The rows of a group lie close to one hidden flat surface of 5 dimensions, which passes through zero. Surfaces can cross.
In the rows, zero is written as 128.
Some rows, each with its group after it:
[133  96 116 123 119 127 142 123 149 127]  k_60
[106 142 127 137 118 145 139 117 114 134]  k_60
[116  85 152 152 126 110 146 124 162 126]  k_213
[106 165 134 129 128 168 144 115 105 137]  k_54
[130 105 130 111 140 137 142 141 161 136]  k_54
[182 106 163  77 187  76 152 136 139  90]  k_54
[130 151 107 115 118 137 130 117 125 115]  k_54
[145 216 127  78 150 149 121  95  62 103]  k_450
[150 132  79 124 166 161 146 112 100 117]  k_477
[128 103 193 122  97 130 172 146 164 129]  k_213
[ 77  97 159 184 115 147 127 141 115 175]  k_54
[108 149 104 101 159  75 132  50  75  98]  k_450
[109 138  52 106 110  87 104 107  93 156]  k_450
[188 135 154  66 129 115 120 205 131 150]  k_213
[137 113 108 119 103 158 144 106 140 112]  k_60
[ 96 187 118 161 109 118 128 153  86 183]  k_477
[139  93  82 133 185 106  88 119 131 118]  k_213
[ 97 113  45 126  91  75 108 117 115 173]  k_450
[122  93 141 129 101 120 118  81 151  84]  k_477
[157  91 165 107 188  87 117 182 158 143]  k_60
[123 133 131 127 136 142 149 122 133 124]  k_54
[135 149 145 111 110 107 106 151 123 138]  k_477
[ 86 150 119 175 105 135 143 113 111 151]  k_477
[169 128 181  72 171 144 134 141 170  91]  k_213
[162  26 109 125 185 130 147 125 170  99]  k_477
[115 121 140 129 105 139 135  88 137 100]  k_477
[138 116 145 130 151  88 117 156 126 144]  k_60
[ 98 157 134 158 127 123 132 121  91 152]  k_60
[120 120 118 156 100 122 125 131 136 128]  k_450
[184 132  84  55 123 142 134 152 122 140]  k_60
[136 106 115 156  66  63 109 157 120 147]  k_213
[128 146 131 121 130 118 125 103 105 106]  k_450
[ 87  92 128 147 132 141 169 115 153 150]  k_450
[119  76 175  93 199 172 204 143 189 143]  k_54
[134 120 176 122 126 132 153 126 159 105]  k_213

New rows. What belongs after each?
[122 133 190 130 148 161 103 113 186  76]  k_60
[184 115  56  77 114 112 138 157 105 156]  k_60
[148 113 164 135 148  84 122 140 104 120]  k_54
[140 181  98  92 128 108 106 113  78 127]  k_450
[108 103 122 140 123 135 139 134 145 151]  k_450
[119 161 112  83 153 145 145 104 101 140]  k_450
[143 119 137 114 123 115 134 170 129 150]  k_213
[137 154  78 136  62 139 108  89 109  93]  k_60
[117 187 180 136  49 142 157 106 112 100]  k_213
[135 176 146 109 146 151 129 103  92 106]  k_450
[100  80  86 127 127  83 132 114 142 157]  k_450
[165  97 134 113 166  56 111 189 130 160]  k_60
[121  95 169 129 186 118 156 165 147 164]  k_60
[143  81 125  61 198  76 133 126 147 131]  k_450
[125 136  77 132 100 112 139 124  86 148]  k_60
[139 132 163 128 154  68 178  70 106  67]  k_54
[111 153  92 120  97 180 127 167 130 185]  k_450
[107  96 177 163 134 132 116 100 184  85]  k_60
[112  92 122 161 123  92 143 128 129 143]  k_60
[153 132 100  96 116 141 136 127 127 125]  k_60
[202  98  83  77 142  47 126 102 194  51]  k_54
[153  95 113  63 190  64 120 125 131 121]  k_450
[137 126  79 125  96 117 130  87 169  88]  k_54
[109 112 142 112 158 167 162 150 139 163]  k_213
[176 111 133 139 122  67  83 137 133  90]  k_450
[180 143 176 102 169 130 120 142 125  84]  k_450
[155 104 161  84 220 163 131 122 182  84]  k_213
[129 157 164 130 147  87 175  70  85  75]  k_54
[ 66  99 119 190  92 158 133 121 140 164]  k_54
[102 149 136 157 111 134 112 130  89 153]  k_54
[136 145 124 100 150 103 123  96 100 110]  k_450
[ 87 138  79 209  87 115 123  83  92 120]  k_477
[146 123 166 117 157 109 122 159 110 136]  k_54
[121 111 174 138 155 125 130 142 153 133]  k_60
[134 103 127 122 128 131 145 129 152 124]  k_60
[131 127 141 124 136 133 137 121 141 111]  k_213
[183 115 155 100 122 122  57 119 188  48]  k_60
[152 123 194 135 162  70  98 168  68 139]  k_54
[147 189 178 128 171  97  69 165 107 126]  k_60
[142 131 129  96 158 129 129 138 132 129]  k_450
[ 74  98 110 104 157 156 179 125 152 186]  k_450
[102 127 105 123 137  93 133  82 103 122]  k_450
[140 162 130 125 140 114 111 144  99 139]  k_60
[ 76 141 114 171  81 140 162 123  93 175]  k_213
[124 167  79 125  98 136 114 152  62 184]  k_213
[124  91 133 140 122 133 141 120 164 120]  k_60
[169 141 159 101 155 133 118 150 132 108]  k_450
[ 64 120 132 200 125  82 142 121  96 161]  k_60
[ 66 147 161 206 110 128 114  83 118 109]  k_60
[125 123 126 148 120  98 106 128 122 123]  k_60
[120 130 105 115 144 153 140 168 110 192]  k_213
[103 124  77 130 112 130 171 134  88 174]  k_60
[ 59 112 104 184 132 153 156  75 126 130]  k_213
[129 151  71 133 103 104  99 150  80 166]  k_213
[116 142 151 121 132 173 136 113 143 121]  k_60
[ 95  78  94 173  81 133 156  83 147 120]  k_60
[156 143 135 115 136 111 115 123 112 104]  k_450
[128  67  65 166  77  74 138 110 122 134]  k_60
[149  93 179 100 153 141 120 141 200  96]  k_60
[136 182 144 112 137 157 106 125 116 114]  k_60
[152 116 161 102 175 100 120 176 140 146]  k_60
[160 154 104 173  45 148  69 189 129 142]  k_450
[127 160 124 133 118 130 107 115 113 119]  k_60
[133 119  99 137 146 120 106 132 115 138]  k_213
[146  65 162  92 164 156 153 144 200 116]  k_60
[129 145 173 171 118 152 135 116 130  91]  k_450
[157 157 191  89 194 141 147 101 113  69]  k_450
[141 101 155 190  88 134 115 161 160 112]  k_450
[122 143 106 141 143 135 114  87 122 100]  k_213
[120 104 171  82 199 148 181 124 151 133]  k_450
[128 141  82 155 141 121 127 139  96 146]  k_477
[119 165 111 128  83 132 132 159  81 174]  k_213
[155 194 154 113 174  66  68 186  70 156]  k_60
[152 182 158 108 124 163  77 109 145  71]  k_60
